Every row belongs to one group in each of 4 separate groupings. Each group adds its own fixed numbers to the row, and there is some noise. The rows also spread widely along 16 directions, which tell nothing about the answers.
(in the rows, 100 means zero)
Known rows, each followed by its group in each grouping:
[ 93, 128,  79,  95, 143,  89,  92,  85, 120, 112, 135, 107, 105, 101, 112,
  79,  79, 102, 106,  69, 108,  89,  81, 102,  97, 133,  82,  94,  91, 102]  J_830 (4) J_106 (1)
[118,  96,  88,  94,  81, 125,  82, 105, 100, 109,  91, 126, 111, 112, 129,
  97,  92, 106,  74,  95,  97, 109, 118, 102,  97,  84, 105, 105, 117,  95]  J_783 (0) J_824 (3)
[110, 114, 125,  83,  62,  96,  98, 105,  98, 118, 115, 105, 110, 111, 131,
 104,  63, 103,  92,  96, 107, 130, 130, 103, 126,  97,  99,  73,  89,  64]  J_573 (3) J_738 (3)
[ 89,  98, 109, 107,  91, 115,  93,  86,  94,  95, 139,  58,  69,  90, 108,
  82, 118,  76, 127, 115,  98, 107, 122, 134, 113,  91,  96,  76,  52,  78]  J_573 (1) J_824 (4)
[128,  80,  72,  63, 109, 112,  95, 110, 144,  78, 122,  87, 112, 133, 109,
  84, 114,  94, 107, 108,  98,  95,  83, 109,  93, 113,  78, 105, 129,  99]  J_497 (2) J_106 (0)
[102, 120, 117,  71,  98,  89, 115, 106,  92,  96, 155,  71,  99, 116, 111,
  78,  72, 115, 121, 114, 130, 132, 106, 112, 121, 113, 106,  55,  93,  67]  J_783 (2) J_738 (0)
[ 90, 100, 109,  86,  61,  96,  99, 132,  97,  91,  89,  73, 108,  90, 115,
  97, 111,  74, 111, 112,  84,  97, 120,  93, 110, 105,  89, 108, 110,  47]  J_513 (0) J_738 (4)
[111,  77, 110,  97,  55, 100,  87, 129, 111,  90,  87,  93, 120, 112, 138,
  90,  79,  85,  83, 124,  99, 146, 109, 100, 119,  84,  91,  98, 113,  81]  J_830 (4) J_106 (2)
[104,  92, 128, 103,  84,  61,  90, 111, 116,  91,  99,  93,  88,  94, 110,
 104,  64,  85,  80, 112, 104, 137,  76, 118, 108,  81,  73,  82,  83, 106]  J_497 (3) J_738 (1)
[102, 104, 104,  65, 124,  87, 110,  66,  84,  86, 149,  97,  81,  81,  64,
  79,  87, 128, 129, 101, 113,  96,  96,  78, 118,  77, 113,  96, 101, 117]  J_513 (1) J_738 (2)
[ 83,  72, 132, 109,  88,  94,  85, 108, 101,  80,  98,  70, 110,  96, 112,
 100,  98,  52, 125, 128,  65, 117, 106,  81, 116,  89,  86,  99, 101,  73]  J_513 (1) J_824 (2)
[ 82,  88,  98,  99,  90,  74,  86,  94, 122,  58, 108,  89,  78, 102, 108,
  56,  75, 111, 117,  77,  82,  89, 100, 115, 101,  94, 130, 100, 136,  89]  J_573 (1) J_824 (0)
[ 80, 102,  92,  86,  89, 108, 100,  99,  99,  79, 129, 122, 107,  93, 100,
  79,  80, 133,  96,  78, 114, 109, 112, 110,  93,  79, 117, 103, 120, 104]  J_497 (1) J_824 (1)
[ 93,  90,  75,  79, 118,  86,  89, 108, 103,  93, 108, 100, 110,  91,  87,
  77, 108,  92,  85,  77,  99,  79,  86,  93, 102,  83,  88, 123, 113, 103]  J_783 (2) J_738 (2)
[125,  88,  98, 111, 121,  89,  69,  67, 112, 116,  84,  95,  96, 122, 111,
  80,  90,  73, 113,  94,  57,  79,  89,  69, 132,  93, 100, 125, 111, 106]  J_497 (3) J_106 (2)
[ 87, 100, 125,  97,  76, 106, 107, 127, 111,  96, 101, 100, 122, 102, 108,
  98,  75,  75,  93, 108,  87, 110, 104, 107, 104,  96,  78, 111, 116,  74]  J_573 (4) J_824 (4)
[ 91,  89, 102, 115, 110,  97,  85,  94, 136,  93, 103, 116, 123, 103, 116,
  93,  60, 121, 127,  95,  98, 104,  95, 108, 104, 130,  89, 104, 139, 108]  J_783 (3) J_824 (3)
[135,  90,  91,  73,  90,  91,  83, 109, 107,  92,  73, 134, 109, 111,  92,
 125,  90, 125,  76, 106, 100, 108,  74,  95,  78,  70, 113, 122, 128, 130]  J_513 (1) J_738 (0)
[120, 126,  85,  77, 121,  99,  95,  86,  88,  91, 111, 102, 104,  93, 145,
  93,  87, 117, 117, 119, 106, 117,  89,  54,  89, 130, 108,  76, 111,  84]  J_497 (0) J_824 (0)
[ 70,  85, 133, 116,  69,  81, 101, 104,  98, 104, 107,  77,  92,  93,  64,
  85,  84,  94, 120,  95,  97,  97, 112, 134, 137,  74,  92, 117, 105,  86]  J_497 (3) J_738 (1)
[ 98, 102,  86,  77, 117,  65,  93,  99, 120,  64, 101,  80, 103,  81, 106,
  86, 104,  83, 124,  98,  76,  91,  71,  68,  87, 106, 101, 115, 100, 100]  J_513 (0) J_106 (3)
[ 90,  82,  97,  75, 118,  77,  80,  97, 111,  66, 113,  80,  81, 107,  93,
  85, 118,  65, 111,  89,  61,  68,  90,  87,  95,  84,  98,  98, 125,  79]  J_783 (2) J_106 (1)
[ 83,  87, 102,  96,  88, 123, 103, 105,  96,  94, 137,  94,  99, 107, 114,
  63,  89,  96,  92, 109, 112, 119, 116, 115, 112,  78, 100,  95, 118,  86]  J_513 (3) J_824 (3)
[ 98, 111, 122,  95,  97,  70, 100, 106,  97,  84, 106,  69,  70,  89,  80,
  96,  87, 101, 120, 112, 103,  96,  80, 125, 101, 102, 100,  89, 101,  86]  J_783 (1) J_738 (4)
[ 99,  98, 119, 116, 115,  92,  92,  89, 105,  95, 104,  99, 122,  96, 100,
 121,  76, 105, 133, 127, 102, 133,  75, 100,  95, 104,  98, 101,  82, 127]  J_573 (1) J_824 (0)
[105, 126, 113,  66, 108, 101, 129, 121,  90,  88, 135,  99, 123, 111, 118,
  77,  68,  93,  77, 108, 109, 122,  81,  72,  92,  87, 100,  98, 115,  83]  J_783 (0) J_738 (3)
[125, 114,  88,  65, 125,  95, 100, 107, 121,  82, 117, 108, 103, 116, 112,
  90,  87,  98,  85,  99,  94,  89,  71,  86,  76, 105,  94, 100, 127, 100]  J_783 (0) J_738 (4)
[ 80, 117, 101,  87, 110,  92, 123, 127,  95,  99, 116,  90, 142,  76, 101,
  97,  79,  94, 107, 123, 131, 139,  63,  77,  99, 113,  63, 118,  95, 106]  J_573 (1) J_106 (1)
[ 87, 105, 129,  89,  91,  81, 106, 107,  81,  81,  91, 112,  94,  63,  73,
 124,  89, 102,  99,  96,  85,  91,  89,  98,  84,  73,  95, 106,  97,  99]  J_783 (2) J_738 (2)
[ 97,  87, 121,  84,  92, 103, 103,  94,  97,  65, 115,  91,  99,  91,  95,
  95,  96,  93, 125, 111,  72,  99, 106,  88, 100,  77, 112, 101, 111,  89]  J_783 (2) J_824 (2)
[112,  91,  98,  97,  88, 133,  99,  89,  85,  99,  92, 108,  93, 103, 100,
  81, 107, 100, 100, 117,  80,  86, 106,  86, 106,  67, 115, 136, 135,  98]  J_497 (3) J_824 (4)
[ 81, 100, 128, 133,  92,  90,  83, 111, 111,  89, 109, 107, 108, 129, 119,
  92,  54, 107,  95,  92,  91, 117, 100, 140,  89,  93, 123,  89, 121,  93]  J_783 (4) J_738 (3)
[ 93,  89, 113, 105, 113, 105,  88,  94, 114,  94, 102, 113, 125,  99, 126,
 105,  84,  83, 121, 113,  71, 104, 101,  67, 102, 112,  82, 105, 120,  93]  J_513 (2) J_106 (3)
[ 85,  86, 103, 123,  83, 102,  81, 105, 112, 101,  82,  82, 104,  91, 122,
 104, 115,  74, 121, 100,  73,  91, 112, 114, 102, 110,  86, 111,  83,  75]  J_830 (3) J_738 (0)
[ 91, 106,  99,  69, 127,  86, 100, 123, 124,  98, 137,  84, 146, 123, 117,
  92,  87,  67, 101,  93,  99, 111,  85,  80, 107, 120,  66,  93, 104,  75]  J_783 (2) J_738 (1)
[106, 105,  98,  80,  90, 126, 119, 134,  86, 111, 111,  94, 118, 108, 109,
  94, 100,  98,  86, 135, 126, 117,  93, 100,  98, 110,  72, 104, 135,  71]  J_513 (4) J_738 (0)
[118,  71, 104,  86,  73,  95,  82,  87, 110,  93,  98, 106,  73,  90, 106,
  84,  87, 108, 101, 107,  94, 104, 125, 100, 133,  84,  86,  86, 119,  90]  J_783 (4) J_106 (2)

New rows. What belongs after each?
[109, 106,  92,  72, 106,  96,  96,  88,  81, 101, 104,  85,  97,  81,  92,
  99, 120,  98, 124, 103,  90,  79, 104,  69, 114, 105,  91, 106, 104,  78]  J_497 (2) J_738 (2)
[ 84,  81,  85, 101, 117,  87,  71,  89,  90,  67, 101,  99,  90,  79, 124,
  83, 105,  92, 110, 112,  85, 107,  91,  66,  89,  88, 108,  96, 115, 103]  J_513 (1) J_106 (2)
[111,  96,  69,  84, 114, 117,  93,  85,  84,  93, 108,  98,  76,  91, 101,
  65, 118, 104,  95, 116, 102,  83,  91,  85,  99,  82, 107, 118, 131, 103]  J_573 (4) J_824 (4)
[107,  92, 108, 119, 126, 111,  75,  84,  94, 130,  94, 106, 113, 126,  88,
 109,  98,  81, 112, 102,  77,  82,  97,  98, 112,  91,  99, 119, 109, 105]  J_783 (0) J_824 (0)
[ 82, 104, 124, 143, 106,  97,  78,  87,  97, 115, 113,  95,  88, 101, 132,
  85,  71,  80, 102,  97,  92, 116, 106, 126, 113, 101,  99,  77,  75,  89]  J_830 (2) J_824 (3)
[ 92,  82,  95,  85,  87,  76,  90,  98, 128,  99,  90,  95, 110,  78,  52,
 108, 105, 100, 124,  69,  89,  77, 100, 127, 114,  82,  87, 134,  77, 117]  J_783 (3) J_824 (0)
[104, 103,  63, 102,  96, 125,  95,  91,  99, 105, 131, 110,  99, 105, 118,
  58,  93, 142,  92,  96, 142, 122, 104, 131, 109,  89, 109, 107,  98, 123]  J_497 (2) J_106 (1)
[ 90,  88, 103, 119, 126, 101,  63,  93, 106, 107,  98, 116, 125, 120, 112,
 110,  98,  61,  85,  80,  58,  92,  97,  91,  87,  69, 105, 116,  85, 112]  J_783 (0) J_824 (3)
[ 89,  93, 104, 113, 102, 106, 102, 117,  81, 115, 110,  87, 138,  96, 102,
  88,  90,  84,  98, 134, 125, 149,  80,  95, 120,  77,  85, 123,  77, 120]  J_513 (2) J_106 (2)
[111, 105, 107, 102,  79, 135, 102, 106,  92, 125, 112, 100, 101, 108, 107,
 100, 103,  80,  73, 100, 104, 112, 110, 132, 102,  71,  86, 108,  66,  97]  J_573 (1) J_824 (3)
[ 82,  72,  97, 113,  91, 129,  92, 103,  69, 108,  97, 101, 106,  70, 102,
  94, 112, 102, 106, 143, 120, 118, 114,  89, 119,  93,  64, 108, 129,  90]  J_497 (4) J_824 (2)
[ 94,  92,  91,  79,  93,  60,  81, 101, 117,  89, 110,  97,  91,  76,  71,
 104,  96, 107, 102,  80, 112, 105,  92, 128, 104,  85,  88,  94,  69, 116]  J_513 (4) J_106 (2)
[107,  96,  92,  64, 126,  94, 101, 104, 131,  75, 123, 108, 145, 112, 112,
 104,  92,  77,  96,  92,  77, 110,  76,  64,  80,  86,  88, 118,  85, 118]  J_573 (1) J_738 (0)
[109, 105, 135, 103,  90,  83,  97,  87, 102,  91, 114,  98,  89, 100, 108,
 101,  58, 117, 126, 115, 100, 122, 101, 107, 116, 106, 107,  75, 104,  94]  J_513 (2) J_738 (2)
[111,  88,  68,  96, 132,  91,  69, 111,  93, 114,  97,  88,  88, 102, 101,
  89, 119,  79,  73, 117, 126, 102,  60, 112,  96, 101,  68,  97, 116, 109]  J_513 (2) J_824 (2)
[113, 102, 108,  73,  75, 120, 105, 123,  98, 108, 112, 100, 153, 126, 123,
 102,  88,  90,  98, 120,  99, 129, 118,  73, 116,  86, 100, 117, 109,  78]  J_573 (0) J_738 (4)
[ 85,  99,  87,  62,  92,  96,  88, 133,  82,  98, 125, 107, 137, 114, 114,
 103, 101,  88,  67, 103, 120, 141, 103,  86,  91,  68, 101,  93, 100,  85]  J_513 (4) J_106 (1)
[ 85,  93, 113, 124,  94, 120, 105,  89,  74, 123, 123,  87,  82,  96,  73,
  72,  94, 102, 107, 111, 118, 107, 110, 138, 130,  65, 101, 112,  79, 110]  J_783 (1) J_106 (0)
[ 78, 125, 111, 114,  92,  79, 104, 130,  77, 105,  76,  79, 113,  85,  99,
  98,  92,  84, 103, 103,  98,  95,  75,  95,  94, 112,  91, 126, 115,  71]  J_497 (0) J_738 (1)
[ 63,  81,  67,  93, 107,  81,  79, 119, 101, 100, 100,  93, 114,  85,  89,
  66, 108,  89,  86,  73, 112,  87,  94, 106, 109,  86,  87, 126, 126,  95]  J_783 (3) J_824 (3)
[ 95,  95,  93,  87,  98,  85,  81, 109, 130,  73, 127, 103,  85, 112, 112,
  80,  77, 108,  93,  87, 107, 107,  96, 136,  86, 102, 100,  78, 116,  98]  J_513 (1) J_106 (4)
[117, 106, 119, 106,  76, 107, 105,  93, 111, 102,  83,  98,  93, 103,  67,
 113,  98, 104, 121,  94,  76,  80,  90, 132, 102,  82, 106, 139,  92, 113]  J_497 (2) J_106 (1)
[101, 121, 119,  88,  96,  89,  96,  90,  81, 106, 103, 102,  85,  92,  85,
 118,  90, 104, 118,  99,  92,  88, 100,  96,  99, 100, 103,  92, 104,  82]  J_573 (0) J_106 (1)
[ 92, 113, 118,  81,  71, 112, 124, 117, 106,  72, 138, 106, 111,  90, 101,
  92,  70, 119,  95, 100, 117, 135, 103, 132,  81,  83, 106,  91,  86,  99]  J_513 (4) J_824 (2)
[104, 116,  86,  69,  83, 112,  98,  97,  79, 113, 136,  80,  90, 112, 113,
  67, 112, 101,  98,  79, 105,  90, 141, 104, 123,  84, 123,  87,  87,  56]  J_783 (0) J_738 (3)
[ 96, 118, 103, 105,  81,  87,  95, 119,  91, 124,  86, 111, 101,  75, 120,
 103,  81,  96,  68,  89, 115, 111, 100, 109, 104, 101,  75,  98,  81,  84]  J_830 (0) J_738 (3)
[120, 109,  88,  63,  91,  81, 108, 122, 145,  78, 115, 106, 106, 117, 112,
  72,  69, 100,  66,  65,  96,  98,  82, 119,  86,  92,  95, 105, 105, 100]  J_783 (0) J_738 (0)
[ 96,  97, 100, 133, 113, 103,  82, 106,  99, 117,  86, 109, 132, 123, 105,
  97,  83,  90,  97, 110,  97, 119,  70, 106, 101,  82, 109, 140, 105, 131]  J_513 (2) J_106 (1)
[119, 101,  79,  70, 108,  78,  75, 109, 115, 105,  94,  85,  93, 108,  94,
 103, 115,  76,  90,  88,  96,  88,  77, 101,  99, 103,  84, 103,  98,  91]  J_513 (1) J_824 (1)
[ 84,  97, 124, 105,  51,  95, 101, 125,  96,  77,  91,  84, 105,  90, 106,
 104,  97, 100, 109, 101,  88, 114, 115, 129,  95,  76, 119, 107,  88,  77]  J_783 (2) J_738 (3)
[101, 104,  96,  94,  85, 139,  93, 103,  89, 111, 133, 108, 115, 123, 121,
  94,  94, 114,  96, 106, 120, 119, 129, 123, 100,  94, 110,  85, 110,  82]  J_573 (0) J_824 (3)
[ 81, 106, 125, 100,  67,  91, 102, 117, 105,  97, 115,  74,  92, 105, 107,
  78,  73,  90, 114, 100, 103, 105, 115, 131, 121, 113,  94,  84, 120,  52]  J_573 (3) J_824 (4)
[ 65,  91, 120, 104,  51,  83, 106, 106,  85,  79,  93,  84,  95,  69,  87,
  79,  87, 112, 132,  99,  93, 106, 122, 102, 127,  77, 116, 122, 116,  77]  J_497 (3) J_106 (1)
[100, 127, 106,  98,  81, 110, 115,  90,  66, 114, 102,  78, 101,  81, 114,
  77,  96,  97, 122, 111,  94, 108, 112,  75, 123,  94, 121, 117,  83,  75]  J_573 (4) J_824 (3)
[119, 102,  86,  98,  90,  78,  77, 111, 141, 117,  68, 106, 109, 103,  87,
 121,  96, 102, 108,  69,  92,  77,  86, 141,  99, 124,  76, 119,  87, 106]  J_783 (2) J_106 (0)
[ 94,  64,  91, 109, 106, 121,  76,  83, 147,  99, 107, 120, 120, 101, 124,
  83,  89,  85, 119,  91,  72,  83, 126,  91, 125, 115,  61, 114, 127, 100]  J_573 (2) J_824 (4)
[117,  63,  98,  84,  92,  59,  74, 116, 116,  97,  66,  85, 100,  93,  77,
 121, 108,  79, 100, 129, 102, 112,  65, 100, 116,  85,  64, 113, 109, 116]  J_573 (2) J_106 (0)
[112, 107,  74,  70, 124, 111, 103,  88, 103,  83, 120, 124, 111,  81,  98,
  94, 106, 113,  95,  96, 100,  99,  81,  80,  77,  72, 105, 123,  82, 138]  J_783 (2) J_106 (4)
[ 94, 112,  90,  73,  87, 105, 102, 100,  93, 103, 147,  81,  88, 105, 121,
  53,  95,  89,  96,  92, 110, 112, 128, 106, 125,  87, 106,  82,  78,  68]  J_513 (4) J_106 (4)
[ 99, 102,  87,  77, 116, 108, 108, 116,  98,  78, 101, 123, 106,  94,  91,
  89,  95,  98,  72,  99,  96,  84,  62,  87,  64,  84,  90, 129, 151, 109]  J_513 (3) J_106 (2)
[105, 123, 102,  89, 136,  80,  88,  96, 113, 119, 120,  92, 110, 121,  96,
 109,  87,  88, 114,  87,  96,  85,  79, 101, 100, 131,  83,  92, 103,  84]  J_830 (4) J_738 (1)
[101, 108, 105,  96, 117,  76,  89,  85,  96,  97, 114,  93,  71,  99,  91,
  75,  80, 103, 100,  82,  95,  79,  87, 104, 109,  99, 100,  92, 117,  90]  J_497 (1) J_738 (2)
[ 92,  84,  74, 123, 109,  73,  73,  92, 107,  98,  77,  98,  91,  74, 109,
  67,  95,  98,  94,  97, 102, 108,  76, 102, 110,  84, 101, 126,  92, 128]  J_830 (4) J_824 (0)
[ 97,  89, 118,  99, 125, 100, 106, 102, 106, 101, 118, 113, 126, 107,  73,
 104,  68,  94,  95, 123, 113, 124,  60,  94, 103,  77,  74, 122, 123, 139]  J_573 (1) J_824 (1)
[107,  85,  77,  84, 116, 106,  80, 104, 111, 108, 114, 102, 122, 125,  88,
  98, 100, 118, 109, 105, 123, 105,  89, 113, 105, 106,  98, 108, 133, 110]  J_830 (1) J_824 (0)
[114,  99,  61,  99,  98,  89,  65, 103, 121, 103,  81, 123, 111,  94, 115,
  96,  89, 130,  86,  71, 117, 101,  91, 123,  89, 110, 103, 109, 107, 120]  J_783 (0) J_824 (2)
[107, 123,  99, 101,  94,  95,  91, 122,  94, 134, 110,  79, 133, 125, 100,
 117, 101,  87,  94,  95, 120, 124,  92, 137, 102,  96, 103, 105,  44,  94]  J_830 (0) J_738 (0)
[110, 107, 110, 111,  63, 123,  87, 113,  92, 126,  78, 122, 103, 115, 138,
 100,  82,  80,  60,  89,  81, 107, 124, 114, 102,  82, 100, 103,  95,  71]  J_573 (4) J_824 (0)
[ 68, 108,  91, 114, 105, 105,  90, 105,  75, 123, 114,  72, 117,  84,  97,
  78, 121,  64, 107,  92,  98,  98, 111, 104, 119,  80, 100, 126,  56,  85]  J_830 (0) J_824 (4)
[106, 116, 109,  82,  84, 129, 127, 132,  87, 105, 111, 122, 111,  93, 105,
  93,  80,  91,  47, 118, 119, 124,  83, 109,  84,  69,  77, 115, 108,  99]  J_830 (4) J_824 (4)
[145,  96, 105,  78,  75, 104, 102, 104, 119,  82,  75, 124,  86,  99,  96,
 120,  85, 122,  84, 116,  94, 106,  74, 105,  79,  81,  97, 120, 124, 126]  J_513 (1) J_738 (1)
[107, 109, 105,  66, 102, 103, 104, 139, 113, 111, 116,  88, 160, 132, 101,
 115,  96,  61,  88, 100,  95, 117,  86,  93,  98, 103,  71, 111,  93,  75]  J_783 (4) J_106 (2)
[107,  95,  88,  90, 105, 113, 100, 108, 100, 100, 105,  92,  91,  83, 118,
  80, 112,  69,  72, 103,  95,  93,  90,  92,  99,  93,  56, 107,  93,  87]  J_497 (1) J_738 (2)
[117, 105, 100,  95, 112, 102,  80,  91,  86, 112,  78, 113, 120, 105, 107,
 137, 109, 101, 127, 124,  81, 104,  91,  68,  88, 107, 109, 111, 104, 100]  J_513 (4) J_106 (0)
[107, 104, 110,  79,  91, 103, 116, 103, 108,  95,  92,  96, 120,  78,  63,
 118, 105,  93, 125, 104,  84,  88,  85,  88, 101,  87,  87, 145,  94, 110]  J_830 (0) J_824 (1)
[ 79,  77, 112,  97,  90, 122, 111, 113, 105,  85, 125,  88, 119, 103,  85,
  74,  93,  84, 110, 119,  96, 106, 105, 103, 116,  74,  89, 129, 128,  97]  J_573 (1) J_824 (4)
[104, 130,  96,  81, 114,  95,  95,  99, 106,  71, 116, 112, 131, 117, 108,
 109,  78, 129, 125,  95,  95, 106,  79,  92,  62, 108, 146, 108, 118, 108]  J_573 (0) J_824 (4)
[114,  84, 109, 106,  99, 134,  91,  81, 102, 100,  93, 124, 101,  97,  96,
 114, 102, 106, 113, 109,  77,  81, 107,  99,  97,  93,  88, 116, 127, 106]  J_497 (2) J_824 (2)
[ 71, 109,  87, 103, 119, 108,  89, 120,  99,  84, 123,  90, 153, 103, 123,
 116, 117,  87, 112, 103,  98, 128,  90,  99,  63,  99, 104, 108,  63, 101]  J_783 (4) J_738 (1)
[ 93,  91, 106, 113,  58,  80, 101, 125, 113,  87,  78,  77,  96,  70, 115,
  73,  91,  74,  78,  93,  93, 116,  92, 123, 116,  77,  77, 121,  66,  94]  J_497 (2) J_738 (2)
[105, 116,  99,  97, 112, 106,  96, 100, 101, 107, 138,  86, 125, 125, 116,
  87,  79, 120, 122, 103, 124, 122,  99, 119, 110, 121, 111,  85,  94,  92]  J_783 (2) J_738 (2)
[ 98,  92, 112, 103, 123,  81,  64,  75,  97, 123, 120, 114,  92, 120,  86,
 101,  70, 106, 113,  96, 103,  93, 107, 107, 130,  97, 101,  79, 126, 100]  J_573 (2) J_824 (4)
[118, 104,  66, 101, 121, 109,  72,  95,  85, 125,  90,  94, 115, 117,  89,
 112, 138,  97,  98,  99, 102,  87,  77, 107,  92,  83, 109, 136,  85, 121]  J_497 (2) J_738 (1)
[114, 107,  99,  71, 109,  90, 113, 100,  93,  82, 116,  70,  94, 107,  74,
  76, 103, 102, 117, 114,  98,  87,  73,  88, 105,  92, 107, 119, 129,  91]  J_497 (4) J_738 (2)
